The first 4 rows are patterns. Each new row is the sum of 2 different patterns, raised or lowered, with some noise. Before adding, each is slid sideways (what falls off one end comes back at the other) and multiplied by a number that may be negative. Names go in the order of the patterns.
In the rows, zero is written as 128.
Known rows, each followed by the names of its patterns:
[ 97 127 106 105 132 108 132 143 186 183 133 123 127 131 113 118 118 128
 119 118 133 130 115 116 130  94 134 153 167] => (0)
[ 96 126 124 140  94 121 144 119 137 158 133 125 121 124  82 122 132 144
 127 140 121 136 119 123 125 143 115 142 104] => (2)
[165 164 139 102 132 142 117 120 126 143 143 132 132 177 114 142  85 124
 144 141 139 128 115 171  87 138 143 139 128] => (3)
[155 127  94 119 120 159 101  99 118 101 116 114 124 143  97 115 101 114
 134 122 138 123 147 141 111 113 116 106 118] => (1)

New rows. What belongs after each?
[171 111 126 135 140 131 139 119 161 113 139 133 146 124 170 171 139 116
 130 161 129 117 137 136 122 133 138 164 126] => (2) (3)
[158 140 163 162 164 162 152 170 175 144 156 136 120 154 177 164 113 152
 164 174 143 156 155 137 147 146 129 167 138] => (2) (1)
[ 98 128 125 114 126  95 121 145 100 155 142 120 118 121 109  71 116 149
 136 118 144 123 131 114 113 123 132  91 146] => (2) (3)
[146 161 145 138 180 176 174 167 172 149 150 171 172 175 138 203 169 137
 133 189 165 176 167 171 178 169 147  98 108] => (0) (1)
[146 160 147 124 140 146 194 179 149 175 170 162 123 146 165 171 117 190
 149 207 161 146 155 163 154 185 113 185 155] => (2) (3)
[121 112 140 118  86 128 130 104 112 118 135 112  99 135 130 133 115 103
 112 107  92 110 104 146 125 117 120 114  98] => (3) (1)
[114 116 100  81 126 116 122 110 100 110  86 101  89  65 120 133 147 100
 114  58  89 141  94 115  78 173 172 115 124] => (0) (1)
[113 121  88  88 154  64 119 137 120 106 130 131  85  81 109 124  98 108
  97 118 113 106 107 159  91 127  57  83 119] => (2) (3)
[114 147 112  95  78 125  66 114 102 116 106 122 107 115  71 123 139  99
  98  91 138 119  86 111 123  68 104  81 104] => (2) (3)
[144 128 134 146 125 125 169 165 150 147 129 128 146 139 157 133 198 175
 140 138 148 130 121 131 153 146 132 146 155] => (0) (3)
[143 160 188 141 166 171 184 102 152 152 155 161 161 163 176 192 196 159
 174 150 176 132 130 155 158 168 128 160 176] => (0) (2)
[112 125  84 100 171 104  93 123  99  89 143 122 125  98 164 171 102  97
 104 127 111 106 101 154  85 119  72 108 118] => (0) (3)
[107 100  89 110 131 159 146 117 143  97 122  59 100 115 117 112 101 100
 149  65 109 119  98 111 157 166  99  83  97] => (0) (3)
[150 127 133 137 120 144 158 136 115  92 153 117 143 128 107 149 129 119
  99  85 100 127 145 126 140 109 153 145 135] => (0) (1)
[127 138 140 149 131 139 121 126 150 121 159 156 179 136 135 128 125 135
 133 169 153 154 170 143 163 127 133 133 124] => (0) (1)
[ 70 151 112 127 123  93  83 101 116 131  85 179 114  99  93 115  79  94
  96 135 114 105 108 131 101 125 127 112 115] => (2) (3)
[130 108 127 143 113 118 103 139 126 104 117 102  90  95 123 134 135 138
 120 103  89 121  99 125 115 155 149 118  98] => (0) (2)
[148 104 134 172 144 146 126 134 156 137 140 140 145 152 130 128 118 146
 138 171 127 142 138 136 154 161 141 140 144] => (2) (3)
[134 178 142 180 166 159 168 160 155 117 100 165 147 185 186 175 168 149
 188 167 152 162 152 142 166 160 189 158 183] => (0) (2)
[ 97  98 133 123  67 136  96  80 103 102  74  71  94 123 111  84 133 133
 111  91  85 123 107  49 123  85 128 106  93] => (2) (3)
[121 130 128  98 123 148 156 120 131 117 123 115 148 127 122 116 136 136
  84 110 119 122  93 117 140 136 113 150 116] => (2) (1)
[104 125 102  96  90  79  98  88  72 121  93  85 114 100  71  75 123 111
  98  73 139 126 101 119 106  77  91  85 132] => (2) (1)
[ 88 102  93  80  80  69  64  85  91  96  78 109  64 120  57  53  86  53
  83  90 126 145  69  75  69  85  90  81  97] => (0) (1)
[130  88 132 123 108  96 137 107 153 109 118 136 119 105  94  98 120 107
 118 124 124 114 122 123 132 124 113 143 119] => (0) (3)
[124  84  84 103  96 100  81  85 136  99 103  94 103  77  66 107 119 104
  94  95  98  90  89  75  86 102  71 108  98] => (3) (1)
[120 159 137 133 115 174 157 122 114 119 108 114 121 128 135 172 132 120
 144 115 125 100 114 139 135 130 110 126 142] => (2) (3)
[ 97 109 151 151  68 115  94 140 100  87  85  95  98 105  73 140  90  81
  97  78  77  92 128  99 101  78  96 110  87] => (0) (3)
[127  92  91  82 110 127 105 147  98 101  79 123  98 117 114  97 147 104
  68  50  55 132  91  90  97 104 108 106 106] => (0) (1)
[ 96 136  77  83 116 118 118 132 137 113  91 108 118  98 110 100 129 108
  90 106 140 109  98  73 115 113 129 135 115] => (2) (3)
[116 118 131 161 132 117  93 130 122 168 149 122 117 143 132  79  94 130
 139 125 108 157 133 152 132 124 133 107 123] => (0) (1)
[112 105 120 125 127 127 121 131 133 105 121 111 114  99 127 117  92 121
  98 143 109  97 117 114 115 109 118 132  75] => (2) (1)
[ 90 111 123 152  91 132 143 137 150 151 131 124 110 125 108 126 111 145
 127 165 106 118 118 110 121 135 117 154  86] => (2) (1)
[190 161 161 115 180 180 152 167 170 172 147 162 166 131 138 182 141 168
 154 145 145 131 144 109 107 160 157 124 148] => (0) (1)
[193  92 161 189 169 160 153 204 184 136 172 172 153 148 134 188 173 181
 165 183 143 154 120 134 160 172 173 161 155] => (3) (1)
[130 109  99  81 124  75  75  52 126 101 111 100 104  99 112 105  41  49
  81 125  96  78 112  99  79  89 100 108  94] => (0) (2)
[158 181 150 129 110 207 121 174 178 155 163 176 162 110  91 145 161 145
 145 156 171 166 150 161 194 137 153 132 157] => (0) (3)
[ 92 123 123  76  97 110 131 100  60 121 107  75 108 104 106  97 116 123
  98  99 102  78 103  83 102  85  88  90 113] => (2) (1)
[125  92 113  63  98 115 114 102 125  82 108  38 126 106 117 113 117 135
 100  63  53  59  84  93  94 104 117 105 102] => (0) (3)
[126 110 112 139 130 135 109 139 145 160 125 134 106 124 115 148 138 140
 122 140 101 116 131 108 107 158 153 131 119] => (3) (1)
[177 180 156 168 161 165 152 142 182 170 173 162 154 141 155 176 170 132
 170 155 154 171 150 143 167 210 196 166 135] => (0) (1)
[109 102  87  75  80  70  98  68 127  69 130  90  69  83  73 101 113  95
 157  89  84  85  97  59  63  80 114  87  79] => (0) (3)
[114 151 121  98  90 100 130 136 163 135 132 126 140 123 144 131 131 133
 136 127 136 141 141 133 112 153 120 168 150] => (0) (2)
[101  95 140 112  98 120 131 123 108  75  98 101 113 130 116 120 115 102
 131 114 133 124  98 106 109 119  91 111 120] => (0) (1)
[164 147 156 135 156 143 138 139 156 143 155 145 121 128 119 170 120 153
 169 135 163 160 140 108 104 143 112 138 144] => (0) (2)
[164 184 156 141 154 153 162 134 139 193 157 169 148 159 135 160 189 162
 154 146 155 180 169 181 163 185 172 141 169] => (3) (1)
[167 133 157 130 108 152 165 186 109 146 161 133 171 170 163 157 176 182
 112 149 154 170 147 158 143 158 141 145 156] => (0) (2)
[112 144 139 110 122 111  95 133  94 144 165 161 160 114 152 126 112 119
 103  89 116 118 122 127 164 120 107 108 100] => (0) (2)
[ 78  73  79  76  75  82 102  97 108 140  89  84  71  77  79 120  88  72
  90  90 106  84  63 103  97  90  86  84 134] => (2) (1)
[ 98  62  54  85 137  64 105 125 111 103 125 137 111  68  95 116  94  90
 122 105  93  70 122 136 106 128  58 109 109] => (0) (3)
